Each new row is followed by its nearest point in the smallest flat space through zero that holds the last named rows.

q_882:
0: -1.75  1.20 -0.34 -0.03  1.19 -1.77  0.12  0.09  3.08  1.88  0.38 -1.12 -0.96  0.76  2.42  4.15  0.01 -2.11
1: -1.21 -0.38  0.60 -0.84  0.65  0.28 -0.01 -3.35 -2.11 -0.91  1.00 -2.59  2.59  0.15  0.96 -0.54  3.69 -0.14
2: -2.17  0.75 -3.30 -0.89  1.47 -0.39  0.25  1.01 -2.67  0.46 -0.90 -2.69 -2.15  0.19  1.50  0.46  1.62 -2.95
3: -0.92  0.80  0.57  0.00  0.17  0.76  0.96 -1.19 -1.24 -0.24  0.13 -1.90  0.03 -3.39  2.33 -0.57 -2.73 -1.91
New rows:
 3.46  0.29 -2.79  0.96  0.31 -0.53 -0.02 -0.10  0.02  2.07  0.15 -0.07 -3.60  0.51 -0.70  0.60 -0.57  0.71
 0.25  0.13 -1.38  0.13  0.02 -0.33 -0.16  2.15  0.31  0.51 -0.79  0.94 -1.80  0.77 -0.72  0.28 -0.58 -0.22
-0.68 -0.87  2.10 -3.35 -1.23  1.89  1.06 -1.43  3.22  0.77 -3.90 -0.86 -0.41  0.70  1.63  2.83  0.59 -3.90
-1.13  0.73  0.34 -0.02  0.67 -0.90  0.19 -0.67  1.76  0.96  0.49 -1.00 -0.01 -0.06  1.81  2.36 -0.13 -1.28
-0.37 -0.94  1.23 -1.23  0.80 -3.33 -3.62 -0.41  3.90 -1.43 -1.22 -0.86 -0.38 -1.29  3.19 -0.48  3.35  1.09
-0.59  0.08  0.69 -0.13  0.44 -0.82 -0.22 -1.19  1.56  0.50  0.74 -0.48  1.01  1.13  0.66  1.80  1.65  0.04
 1.25 -0.48 -2.95  1.19 -0.90 -2.26 -0.07 -3.76 -0.03  1.19 -0.34 -0.91  0.02 -0.62  1.12 -0.42 -0.58 -0.83
-0.60  0.25  0.04 -0.15  0.29 -0.01  0.20 -0.63 -0.30  0.04  0.17 -0.92  0.18 -0.54  0.88  0.26  0.03 -0.71
-3.90 -0.22  1.02  0.58  1.28  0.07  1.36  1.72 -0.88 -1.37  0.02  0.98  0.91 -0.36  2.38 -1.24  0.73  3.11
-0.06 -0.13  0.18 -0.12 -0.01  0.25  0.04 -0.59 -0.65 -0.33  0.13 -0.38  0.50 -0.25  0.05 -0.50  0.38  0.08
-0.96 -0.90  0.13 -0.57  0.52  0.45  2.42  0.10 -0.76 -0.08 -0.37  2.22  1.02  0.37  1.15  2.29  3.48 -0.25
-0.52 -0.12 -0.24 -0.32  0.45 -0.51 -0.28 -0.59  0.16  0.16  0.29 -0.55  0.51  1.30  0.07  0.81  2.13  0.03

q_867 (4 x 18):
0:  1.55  0.83  1.25  1.16 -0.32 -2.77  1.90  0.77  1.75 -0.76  0.17  1.34 -0.24 -2.81  0.78  0.01 -4.02  1.94
1: -0.60  1.24 -2.04  5.24 -1.86  0.15  1.46  1.22  2.03 -2.45  2.87 -0.80 -0.09  1.34  0.16  1.77 -0.04  0.11
2:  1.04 -2.70  1.54  4.57 -0.73 -0.46 -0.23  1.69  0.28 -0.70 -0.51 -0.08  1.26 -3.07  0.90  2.58 -0.04  5.05
3: -0.89 -2.97 -0.35  2.08 -0.83 -1.05  1.89 -0.84 -0.92 -4.27  0.29 -0.96 -2.64 -1.98 -1.28  0.42 -1.19  0.98
New rows:
 1.16 -1.39  0.97  0.36 -0.60  1.40  2.42  1.89  0.34  1.37 -2.45  2.63  0.84  0.49 -1.88 -2.15 -2.14 -1.14
 0.54  0.45  0.61 -0.98  0.32 -0.74  0.21 -0.03  0.24  0.52 -0.40  0.60  0.04 -0.68  0.23 -0.50 -1.10  0.12
-2.55 -0.90  0.71 -1.38 -2.50 -1.44  0.54  1.53 -0.14 -0.73 -0.66  0.77 -2.58 -1.00 -1.83 -0.28  1.87 -1.31
-0.68 -1.07 -0.31 -0.69  0.04 -0.06  0.44 -0.90 -0.91 -1.33 -0.17 -0.46 -1.32 -0.15 -0.82 -0.49 -0.02 -0.70
 0.01  1.73  1.45 -0.65 -1.60 -1.35  2.49  1.28  0.40 -0.03 -1.17 -0.07 -1.12 -2.05  1.32 -1.77  0.36  0.75
 0.65  0.44  0.63 -0.39  0.10 -1.22  0.74  0.06  0.54 -0.08 -0.17  0.68 -0.24 -1.15  0.24 -0.39 -1.80  0.43

q_116, 4 rows:
0: -0.53  2.76 -0.67 -3.08  1.59  0.88  0.66  1.90 -5.17  0.00  2.80  2.94  1.42 -0.60  0.96 -3.02 -2.63  1.74
1:  0.58 -0.03 -1.59  0.22  3.29  0.00 -0.10  0.76 -0.33  0.14 -0.75 -0.46  0.93  0.43  0.03 -1.53  0.16  0.23
2: -2.32  0.68 -0.48 -1.76  0.56  0.90 -2.30 -1.51 -1.65  2.17 -1.89  0.97  0.07  2.24 -1.77  1.33  1.29  1.31
3:  0.39  5.52  0.06 -3.18  1.94 -0.71  0.41  0.53 -0.95  0.57  1.61  1.26  0.06  0.89  3.64 -0.64  2.77  2.16
New rows:
 0.32  1.31 -2.88 -0.50 -0.81  2.52 -0.57  0.80  1.63  0.60  0.89  0.41 -0.96 -0.12  1.02 -0.93  0.26  0.21
 0.23  0.80 -0.04 -0.36  0.42 -0.17  0.19  0.20 -0.03 -0.03  0.31  0.10  0.04  0.03  0.67 -0.24  0.38  0.26
 0.70  0.12 -1.37  2.87  0.00  0.42 -1.32  0.98  0.44  1.45  3.90 -1.09  1.27  2.14  0.23 -0.74  0.04  0.40
 0.51 -0.08 -0.37  0.31  0.84 -0.14  0.31  0.43  0.15 -0.28  0.07 -0.27  0.25 -0.20  0.29 -0.62 -0.12 -0.12
-3.74 -1.60 -3.90  3.90 -0.87  0.64  0.79 -0.14  0.15  0.71  0.74 -0.78 -0.70  3.90  3.90  1.00  1.86 -0.33
 0.04 -0.22 -0.18  0.47  0.48 -0.24 -0.48 -0.57  1.26  0.36 -1.12 -0.78 -0.23  0.66 -0.14  0.73  1.32 -0.11
 0.08 -0.11 -1.62 -2.11 -3.36  0.01 -1.05  1.72  0.87  0.25  0.21 -3.90  0.27  0.45  0.59  0.59 -1.35 -0.60
 0.02 -0.39  0.58  0.34 -1.26 -0.09  0.18 -0.22  0.51 -0.26  0.22 -0.11 -0.37 -0.34 -0.05  0.54 -0.16 -0.35
-0.46 -0.25  0.16  0.04 -2.81 -1.99 -0.04  0.64 -0.14 -0.24  0.11  0.31 -1.05 -0.42  0.81  0.26 -0.25  0.34
-0.07  0.14  1.00 -0.07 -1.96 -0.11  0.37 -0.22  0.26 -0.33  0.78  0.25 -0.53 -0.52  0.31  0.67 -0.24 -0.20
 0.38  0.91 -0.70  0.48 -0.65  1.31  0.37  1.41 -0.48 -0.19  3.88 -0.03 -0.74 -2.64 -0.51  0.11  0.90 -2.20
 0.63  0.28  0.61  0.05 -1.03 -0.21  1.06  0.68 -0.15 -0.90  1.50  0.30 -0.09 -1.12  0.89 -0.55 -0.99 -0.27

q_361:
0:  0.52 -3.10 -2.92  0.49  5.25 -0.04 -0.08  2.05 -0.31  1.53 -1.17  4.17 -0.66  2.64  2.98 -4.44 -1.92 -3.40
1:  1.65 -2.64 -0.41  2.14  4.62 -0.35 -2.65  1.44  3.11  0.83 -2.81  0.60  0.06  1.75 -1.90  0.10 -1.87 -0.74
2:  4.76 -2.99 -0.65  0.19  2.68 -1.32 -2.67  1.21  1.15  1.23  1.09  0.41 -1.39  4.28 -2.23 -2.38 -0.32 -5.01
3:  1.05 -3.14 -1.89 -0.64  5.57  0.34 -1.84  1.53  0.56 -0.45 -0.58 -1.89  1.40 -1.57  0.10 -1.12 -1.41 -2.11
New rows:
 1.12  0.72 -0.64 -1.05  0.07 -0.35  0.10  0.35  0.51 -0.94 -0.08  1.29  0.11  0.48 -1.00 -1.02  0.37 -0.14
 0.48 -0.15 -0.03  0.01 -0.07 -0.18 -0.10  0.06 -0.03  0.21  0.25  0.32 -0.31  0.70 -0.11 -0.39  0.07 -0.58
-0.93 -0.19  0.32 -0.87  1.26  0.38 -1.64 -0.10 -1.98  2.26 -0.04  2.22 -3.90 -1.98  0.59  1.82 -1.13 -1.19
-0.33 -0.20 -0.43  0.08  0.51  0.08  0.30  0.22 -0.21  0.21 -0.25  0.85 -0.08  0.23  0.77 -0.63 -0.26 -0.17
-0.84  0.00  0.50  0.52  0.05 -0.27  2.97  2.10 -0.42 -1.77  1.28 -0.84  0.04  1.65  0.66 -1.07 -1.37  0.23
-0.38  0.13 -0.34 -0.30 -0.18  0.09  0.58  0.01 -0.66  0.07  0.29  0.60 -0.11  0.02  0.89 -0.64  0.06 -0.22
 0.62  0.86 -1.21 -0.36 -0.42 -0.08  1.73 -0.47  0.38 -0.06 -0.64  2.43 -3.90 -2.74  0.31  0.05 -1.95 -0.35
-0.82  0.33 -0.24  0.18 -0.25  0.13  0.77  0.00 -0.39  0.25 -0.31  1.28 -0.21  0.25  1.06 -0.49 -0.13  0.36
